The same things were measured in two ways. Each way mixes the same 9 hidden numbers, adds some noise and spreads widely along 4 directions of its own, which tell nothing about the thing.
Some things both ways: the first way, then the second way.
[-1.26 -3.97  2.07  1.31 -1.52 -1.67 -0.35  1.00  2.54  2.93 -3.44  1.01
  4.45 -0.70 -1.42  0.13]
[ 0.52  0.98  0.05  1.75  0.75  0.06 -0.75 -0.31  0.27  3.05  0.17  2.12
 -2.13 -1.61 -3.07  2.18  0.83  0.56  0.75 -1.74  1.54]

[ 0.48  3.28  0.27  1.29 -0.12 -0.86  0.33 -2.45  2.79  2.03 -0.39 -0.65
  2.72  3.32  2.56  0.89]
[ 2.18 -0.41  0.05  0.68 -0.60  0.22  0.29 -0.25  2.40 -1.05 -1.22  0.34
 -2.50 -2.78  2.17 -0.26 -1.17 -1.48  1.53 -0.72 -1.38]

[-1.66  1.16  0.04  1.30  0.18  0.04  0.00 -0.21 -0.36 -3.23  1.36  1.11
 -0.31 -0.84  0.93 -0.76]
[ 0.98 -0.15  0.55 -0.82 -1.49 -0.37 -0.87  0.10  0.81  0.17 -0.97  1.87
  1.66 -1.13  0.46 -0.52 -0.97 -1.51 -1.54  1.55 -0.85]

[-0.86 -0.69  1.73  0.67  1.00 -0.42 -0.30  0.97  1.43  1.25 -3.60 -1.64
  0.09 -1.46 -1.17 -1.21]
[-0.47  0.21 -0.03 -0.70  1.99 -0.54 -0.77 -0.28  0.16 -1.94  0.11 -0.47
 -0.76  1.23 -0.66 -0.10  1.71 -1.13 -1.17 -1.63 -0.32]

[ 0.45  1.54 -1.59  2.68  0.12 -1.66  1.08  0.91 -2.57 -4.20  3.75  0.64
  1.16 -0.09 -2.49  2.35]
[ 0.72 -2.87  1.74  1.47  0.51 -0.76 -1.12  0.01 -0.36 -2.02  0.95  1.85
  2.85  1.04 -1.76  0.03  0.63 -3.00 -2.33 -0.90 -1.75]

[ 0.03 -2.50  2.01  3.05 -1.01 -2.67  1.83  1.57  0.35  2.73 -2.93  1.38
  1.32 -1.71 -1.05  1.43]
[-1.30  1.41 -0.94  0.25  0.49 -0.69 -1.39 -0.81  0.11  2.41  1.38  1.77
 -3.17 -2.95 -0.53  2.86 -1.25  0.27  2.20  0.71  1.24]

[ 0.12  0.41 -1.29 -3.44  1.04  1.58  0.51  0.12 -0.74 -1.99 -0.80 -1.22
 -1.25  2.90  0.43 -1.83]
[-1.57 -1.17 -2.40  0.53  1.54 -0.06  0.88 -0.84 -0.32 -0.73 -1.03 -0.51
  0.20  0.22  2.28 -0.94 -0.12  1.64  1.00 -0.90  0.73]

[-2.38 -0.85  0.31  1.84  0.73 -1.31 -0.84 -0.67  1.84 -1.66 -1.32 -0.89
  0.57 -1.28  0.37 -0.46]
[-0.19  0.89  0.00 -0.29  0.92 -0.47 -0.55  0.07  1.22 -1.63 -2.01  1.52
  2.91  1.41 -0.15 -0.92  1.77 -1.05 -2.94 -0.61 -0.98]

[-0.39  2.48  0.35 -1.54  2.63  2.23 -2.98  1.41 -2.22 -3.21  0.35 -2.04
 -2.38 -0.89 -0.16 -4.46]
[-0.19 -1.25 -0.81  1.02 -0.22  0.24  0.95  0.81  0.21 -1.03 -0.46  0.40
  0.89 -0.59  2.52 -0.49 -0.02 -1.51  0.52  0.34 -1.37]

[-0.13  3.86 -0.65  1.60  0.16  4.86 -2.70  1.65  1.93 -2.07 -1.99  1.17
 -3.83 -1.82 -0.79 -3.08]
[ 2.19 -2.41  0.23 -1.88 -2.66 -2.32 -2.66  0.21 -0.69 -0.55 -1.06  1.27
  0.55 -0.50  0.04 -1.08 -0.08 -1.87 -1.46  0.83 -0.85]

[ 0.71 -0.31  1.08  1.18  0.28  0.48 -1.46  1.22 -0.93  1.68  0.12 -0.66
 -0.22  0.42 -3.52  0.18]
[-0.91 -0.75 -1.55  0.43  0.89  0.82  1.28  0.89 -0.63  0.35  0.06 -0.45
 -0.70  1.02  0.25 -0.50  2.77  0.48  0.44 -1.72  0.31]

[-1.77  0.91  0.69  2.14  0.72 -1.12  2.10  1.80 -0.83 -4.50 -0.13  1.19
 -0.67  2.34 -2.87 -0.74]
[ 2.56 -0.59  2.43 -0.83 -0.11 -2.49 -3.51  0.64 -0.54 -2.30  0.34  0.57
 -1.08  0.12 -1.58  0.52 -0.01 -3.86 -1.96 -0.41 -1.54]

[-1.56 -2.05  2.48  2.81 -1.54 -5.18  2.61 -0.06  0.18  0.70  0.82  0.66
  2.78  2.26 -2.01  3.87]
[ 1.88  1.60 -0.15  0.80  0.26 -0.22  0.09  0.50  2.12 -0.65 -0.48 -0.72
 -3.29 -1.76  1.02  0.72 -1.43 -0.56  1.16 -0.33  0.44]

[-1.27 -1.44 -0.13 -3.06 -0.95  0.20 -0.12 -2.19  1.95 -0.08  0.42 -0.45
  1.17 -0.33  2.40  0.81]
[ 0.81 -0.14  0.73 -1.41  0.40  1.14  1.59 -0.90  0.43 -1.21 -1.55 -2.18
  1.60  1.50 -0.42 -3.57 -0.78  1.33 -1.77 -0.66  1.16]

[-0.79  2.28  1.58 -2.46 -1.31 -1.02  1.34  0.92 -1.37 -1.54  3.29  1.02
 -1.73  1.58 -0.96  0.36]
[ 0.47  2.05  0.46  0.17 -0.68  0.47  0.46  0.67  1.03  1.08  0.41 -0.47
 -1.12 -1.38  0.56  0.61 -2.16 -0.02  0.46  1.89  0.72]

[ 0.94 -0.64 -1.37  0.89  1.81  0.05  2.72  1.67 -2.85 -0.54 -0.25  0.84
 -0.36  3.39 -1.41 -1.31]
[ 0.03 -3.43  2.29 -4.06  0.60 -1.61 -1.81  0.01 -3.71 -2.07  4.39 -4.44
 -2.49  1.61 -2.53 -1.06 -0.40 -2.89 -1.95  0.44  0.01]

[ 2.00  5.35 -1.33 -0.24 -3.55  2.53  3.28  0.51  1.05 -1.08  2.92  3.51
 -3.78  0.90 -2.07  3.52]
[ 0.33 -1.48 -0.60 -1.93  0.74 -1.36 -1.66 -1.31 -1.32 -1.22 -2.85 -0.74
  1.20  1.21  0.67 -2.58 -0.35  0.58 -1.65 -0.72  0.08]

[ 1.01  2.13  0.17 -2.72  0.66 -0.53 -0.02  1.18 -3.87 -2.37  5.00 -1.83
 -1.08  2.51 -2.47  0.47]
[-3.98  2.03 -1.68  1.89 -2.20  1.44  2.64  0.73  1.84  2.48  4.01  2.55
  2.03 -0.63 -0.59  1.71  0.25  1.94  1.36  2.20  2.51]

[-2.29 -3.05  1.36 -1.33  0.09 -0.41 -1.99 -0.01  0.31 -0.11  0.35 -1.76
 -0.61 -0.24 -1.90 -0.47]
[-0.40  1.97 -1.26  0.25 -1.36  1.25  1.69  0.68  1.78  1.38 -0.21 -0.28
  0.66  0.38 -0.01 -0.37  0.81  2.54 -0.49  0.97  1.66]

[-3.28 -1.74  1.55  1.86  5.25 -3.17  0.34 -0.17 -2.34 -5.35  1.75 -3.05
  1.30  0.70 -2.35 -2.21]
[ 1.84  0.08  1.81 -1.32 -3.36  0.06 -0.17  0.04  4.00 -3.16  2.13 -0.03
 -0.25 -1.08 -0.29 -0.77 -0.22 -2.26 -1.91  1.74 -1.33]

[-1.36 -1.74  1.00  2.89 -0.02 -0.99 -0.23  0.84 -1.14  1.21  0.59  1.14
 -0.88 -0.65 -1.29  0.78]
[-2.71  3.38 -2.22  0.09 -1.77  0.55  0.44  1.30  0.44  4.48  0.27  3.43
  1.03 -1.60  0.67  2.19  0.62  1.55  0.57  3.22  1.24]

[-1.03 -2.31 -1.40  0.49 -0.92 -0.69 -0.32  0.44 -1.16 -1.65  0.75  0.50
 -0.12 -0.07 -1.35  1.28]
[ 0.66 -0.98  0.25  1.18 -1.04 -0.29 -0.88 -0.12 -0.66  1.50  1.42  0.60
  0.79 -0.49 -1.59  1.05 -1.41  0.32 -0.80  1.73  0.86]

[ 0.26  0.46  0.89  1.93  1.44  2.08 -1.62 -0.84  1.04 -2.54 -0.96 -1.21
 -0.49 -0.21 -0.79 -0.50]
[-0.45 -0.91 -0.18 -2.10 -1.09 -0.76  0.58  0.30  0.14 -2.64 -1.83  0.41
  2.36  2.38  0.86 -4.02  1.88 -0.32 -0.91 -2.19  0.17]

Other things, the second way, with their names:
<353>: [-2.54  2.48 -2.64  1.44 -0.08  1.55  1.70 -1.22  2.12  3.91 -1.21  3.00
 -0.45 -3.75  2.50  1.29 -1.76  2.94  3.13  1.18  1.37]
<46>: [ 3.10 -2.17  1.72 -1.86 -1.06 -0.92 -1.56  0.05 -2.09  0.34 -0.34 -2.35
 -1.41  0.78 -2.08 -1.80 -0.90 -0.41 -1.51 -0.40  0.86]
<26>: [-0.40  1.74  1.77  0.33  0.58 -0.26 -2.02 -0.62 -0.76  2.31  2.49  1.01
 -1.09 -0.70 -3.46  2.41 -1.00 -0.40 -0.33  0.87  1.34]
<44>: [-0.53 -1.65 -0.28 -0.97  2.36 -0.66 -1.87 -3.27 -1.56  2.29  0.08 -0.28
 -0.11 -0.91 -2.67  0.96 -1.20  2.00 -2.69  0.94  1.28]
<246>: [-1.01 -0.19 -0.55 -0.30 -0.87  0.11 -0.22 -1.40  1.87 -1.25 -1.02  2.26
  3.32 -0.07  1.33 -1.34 -0.23  0.27 -1.48  1.04 -0.81]
<180>: [-1.81 -2.51 -1.50 -2.84 -1.59 -0.42  0.43 -2.14  1.43 -2.41 -0.37  0.38
  1.54  0.23  1.12 -3.41  1.02  1.20 -0.94 -0.84  0.15]
<362>: [-0.25 -1.86  0.33 -1.60 -2.03 -0.50  0.16 -1.93  1.29  1.01  0.75  1.72
  0.00 -2.21 -1.51 -1.29 -1.52  0.34 -0.01 -0.34  1.20]
<435>: [-0.62 -1.46 -0.06 -2.21  2.72 -0.58 -0.36 -1.66 -0.88 -1.86 -0.77 -2.32
  0.07  0.42  0.93 -1.58 -1.25 -0.32 -2.11  0.27 -0.73]
<240>: [-0.26 -0.55  0.15 -0.46  0.81  0.11 -0.28 -1.48  0.15 -0.46 -0.88  0.15
 -0.65 -0.75  1.00 -1.17 -1.01 -0.20  0.72 -0.87 -0.28]
<184>: [-2.06  0.75 -1.58  1.94 -0.74  1.76  1.83 -0.04  1.25  0.46  1.87  0.27
  1.97  1.55 -0.42  0.12  0.96  3.01  0.19  0.76  1.90]
<363>: [-1.43  2.88 -0.65 -0.47  0.16  2.50  3.11  1.18  1.26  0.03 -1.94 -1.00
 -0.27  0.67  2.99 -2.66  0.33  1.09  2.07 -1.19  0.75]
<459>: [ 0.74 -0.66  0.21  1.28 -1.20  1.15  0.17  0.37 -0.17  2.09 -1.80  2.61
  0.56 -1.28  0.69 -0.68 -0.34 -0.32  1.69 -0.89 -0.45]
<391>: [-0.78 -1.70 -0.95  1.46  0.60  0.02 -0.13 -0.75 -1.02  0.42 -0.20  0.70
  0.48 -0.81  1.60  0.10 -1.44  0.13  1.18  0.03 -0.11]
<376>: [-2.13 -2.22 -1.86  0.89  0.80 -1.07 -0.21 -2.05  1.34  0.16  3.33  1.96
 -0.08 -2.26 -0.99  2.70  0.09  0.28 -0.73  1.32  0.04]
<79>: [ 2.09 -1.99  3.24  0.30  0.73 -0.74 -2.20 -0.27 -0.82 -2.25  2.70 -1.06
 -1.93 -0.18 -1.96  0.74 -1.42 -3.61 -0.41 -0.68 -1.35]
<129>: [ 2.11  0.29  2.98 -2.19 -2.62  0.49 -2.13 -0.39  0.66 -0.98  0.67 -0.46
 -1.63  0.03 -1.85 -1.36  0.41 -1.54 -1.00  0.15 -0.78]
<289>: [ 1.33  1.04  1.81  1.52  2.80  1.57 -0.11  1.28 -0.84  0.43 -0.19 -1.74
  0.17  0.43 -0.38  1.56 -0.84 -1.87 -2.25  1.60 -1.56]
<131>: [-2.09 -3.88 -0.49 -4.02 -0.76  0.00  2.34 -2.37  0.09 -1.67 -1.49  0.02
  2.97 -0.78  2.62 -5.46 -2.05 -0.49 -0.66 -0.49 -0.45]
<371>: [-0.51  0.50 -0.56  3.88  2.43  0.80  0.37  1.56 -1.94  2.22  0.53  0.71
 -0.45  1.30 -1.53  2.11  1.83  0.11  1.57 -2.18  1.19]
<81>: [-0.36 -1.35 -1.66  0.19  1.37  1.31  1.52 -1.21  0.70 -1.23 -3.19 -0.40
 -0.76 -0.93  3.92 -2.55 -0.32  0.60  2.03 -2.20 -0.98]
<255>: [ 0.17 -0.62 -1.27  3.37  1.36  0.46  0.53 -1.65  2.86 -1.04 -0.34  1.46
  0.19 -1.46  0.91  1.27 -0.48  0.87  0.41 -0.66 -0.36]
<338>: [-1.12 -0.09 -1.61  1.45 -0.70  0.16  1.50 -0.64  2.99 -1.32  0.36  1.67
  1.24 -1.33  2.18  0.13 -0.94  0.42  0.53  0.80  0.03]
<18>: [ 1.04 -2.17 -0.03  0.71  2.71  0.45  0.31 -1.12 -0.26 -2.22 -1.57 -1.98
 -0.34 -0.26  2.37 -1.11 -1.57 -1.05 -0.31 -0.85 -1.76]
<276>: [ 0.01 -0.23  0.99 -2.10  0.00  0.01  0.10  0.74 -1.18 -0.81  2.15 -3.15
 -0.42  1.64 -1.39 -0.95 -0.30 -0.66 -1.99  1.19  0.85]
<189>: [-1.23 -1.44 -0.99 -3.68 -2.39 -1.07  0.59 -0.89  1.82 -2.18 -0.41  1.04
  1.06  0.38  0.68 -3.45  1.73 -0.18 -0.96 -1.13  0.33]
<217>: [-1.25 -2.87 -1.03 -2.55  2.72 -0.50  0.16 -1.82 -2.32  0.19 -2.47 -0.96
  1.65  0.77  0.64 -2.82  0.18  0.62 -1.93 -1.23 -0.06]
<344>: [-2.09  1.57 -0.08 -0.06  0.53 -1.03 -1.11  0.14  0.33 -0.55  1.45  1.71
  3.22  1.08 -1.16  1.37  0.39 -0.60 -3.01  2.25  0.07]
<321>: [ 2.62 -0.48  1.88  1.40 -0.88 -0.27 -2.59 -0.73  0.02  0.15  1.45 -0.30
 -2.04 -1.17 -1.90  1.58 -1.96 -0.67  0.07  0.99  0.03]
<109>: [-0.96  2.31 -0.70  0.25 -0.88  0.63  1.38  1.30  1.63 -0.93 -1.36  1.05
  2.93  0.92  2.14 -1.17 -0.20  0.05 -0.59  1.24  0.02]
<197>: [ 1.54 -0.74  1.51  1.80  0.64 -0.10 -1.25 -0.58  0.26 -0.53 -1.14  1.99
  0.85  0.18 -1.33 -0.58 -0.15 -1.23 -0.10 -2.13 -0.47]
<322>: [-0.61  0.02 -0.28  2.13  1.02 -0.07  0.52  1.57 -1.86  1.58 -0.09  1.20
  1.46  0.61  0.06  0.99 -0.23 -0.83  0.48 -0.03  0.45]
<19>: [-1.59 -0.38 -0.33  0.75  1.15  1.57  1.24 -0.69  0.06  0.94  1.10  0.14
 -1.66 -1.84  0.87  0.59 -0.68 -0.49  1.95 -0.10 -0.20]
<386>: [-1.95 -0.76 -0.43 -3.36  0.60 -0.95 -1.73 -3.00  0.16 -2.14 -0.76 -0.36
  1.20  0.43  0.90 -2.29 -0.67  0.72 -1.41  0.26 -0.01]
<307>: [ 0.06 -1.18  0.70  3.41  1.74  0.87 -0.15 -0.38 -0.46  1.89  2.08  1.29
 -0.01 -1.58 -1.58  2.73 -1.04 -0.90  0.12  0.39 -0.40]
<182>: [ 1.11 -1.23  2.16  0.71 -0.46 -0.59 -2.14 -0.52 -0.47 -0.33  3.43 -0.64
 -2.60 -1.34 -1.71  1.79 -2.06 -2.16  0.53  0.98 -0.27]
<154>: [-1.38  0.77  0.18 -1.92 -0.34  1.01  0.13 -0.07 -0.51  0.86 -1.25  0.42
  3.29  1.44 -0.18 -1.92  0.58  0.38 -2.46  1.23 -0.17]

Some of these things the first way, each followed by its name:
[-0.49  0.00  0.27  0.55  2.33  0.93 -0.59  0.44 -0.80 -4.00  0.35 -1.40
 -2.62 -4.72 -0.45 -1.15] => <246>
[-0.07  1.19  0.23 -1.89 -0.44  2.38 -1.67  0.05  2.65 -1.89 -1.96 -0.82
  0.40 -1.61  0.55 -2.41] => <197>
[-0.23  0.02 -0.34 -0.93  2.01  0.89 -1.55 -0.89  2.43  0.82 -5.13 -2.37
  1.59 -0.49  3.37 -3.36] => <79>
[ 0.57 -1.63 -0.84  0.48  0.06  1.03 -1.75 -0.14  0.08  0.30 -2.87 -1.13
 -0.92 -2.92  1.15  0.16] => <391>
[-0.50 -0.97 -1.84  0.03  2.09 -1.75 -0.64  1.48 -1.78  0.42 -2.58 -2.40
  1.38 -1.60  0.45 -1.88] => <376>
[ 0.88  5.54 -0.14 -0.81  2.56  3.19 -0.17 -0.55  1.53 -1.97  0.04 -1.31
 -0.46  3.38  0.22 -3.98] => <189>
[-1.93 -2.51  1.34 -0.27  3.11 -2.49 -1.28  1.18 -3.00 -4.38 -0.02 -3.35
 -0.13 -2.86 -1.20 -1.64] => <338>
[ 2.33  0.84  1.03  1.38 -0.54  0.50  0.80 -0.59  0.33  1.20  1.08 -0.35
 -0.10 -1.59 -0.42  2.40] => <81>
[ 0.27  0.22 -0.28  0.01 -2.65  2.05 -0.23  0.60  1.85  0.79 -0.12  2.67
 -0.51  0.19 -1.28  0.93] => <46>
[-0.65 -1.81  1.74  3.02  2.67  0.89  1.33 -0.75  0.89 -1.50 -0.46  0.13
  0.06 -0.32 -2.87 -1.01] => <129>
[ 0.07 -2.57  1.00  2.65  0.36  1.10 -2.02 -0.51  0.49 -0.27 -0.73  0.64
  1.26 -2.29 -0.29 -0.66] => <459>
[ 1.08  1.54  0.83 -0.63 -0.05  0.72  1.67  0.18  0.38 -0.81  0.13  0.40
 -0.92 -0.94  0.18 -0.21] => <240>
[-1.62 -1.85 -0.91 -0.87  1.08 -2.57  0.41 -0.70 -0.08 -1.56 -0.51 -2.78
  2.46  0.84  0.22  0.62] => <255>
[ 0.22 -0.52 -0.43  0.38 -0.43 -2.16  2.46  0.42 -2.12 -1.11  2.43  0.41
 -0.18 -1.09 -0.24  2.61] => <18>
[ 1.75  2.68  0.27  0.04  0.23  0.73  1.52  1.68 -0.82  0.11  0.20  0.01
 -1.72 -0.15 -1.32  0.33] => <182>
[ 2.53  2.23  0.60 -0.29 -0.31 -0.12  0.47  0.38  0.07  3.89 -0.18 -0.50
  0.62 -1.59  1.36  0.31] => <19>
[-0.03 -2.28 -0.93 -1.26  0.58  0.97 -2.80 -1.89  0.89  1.28 -1.25 -3.92
 -1.10 -1.06 -0.84  0.93] => <184>
[ 1.13 -0.84 -1.09  1.08 -2.10  0.58  1.12  0.84  0.20  1.30 -0.29  3.21
  0.07 -3.03  1.17  1.61] => <217>
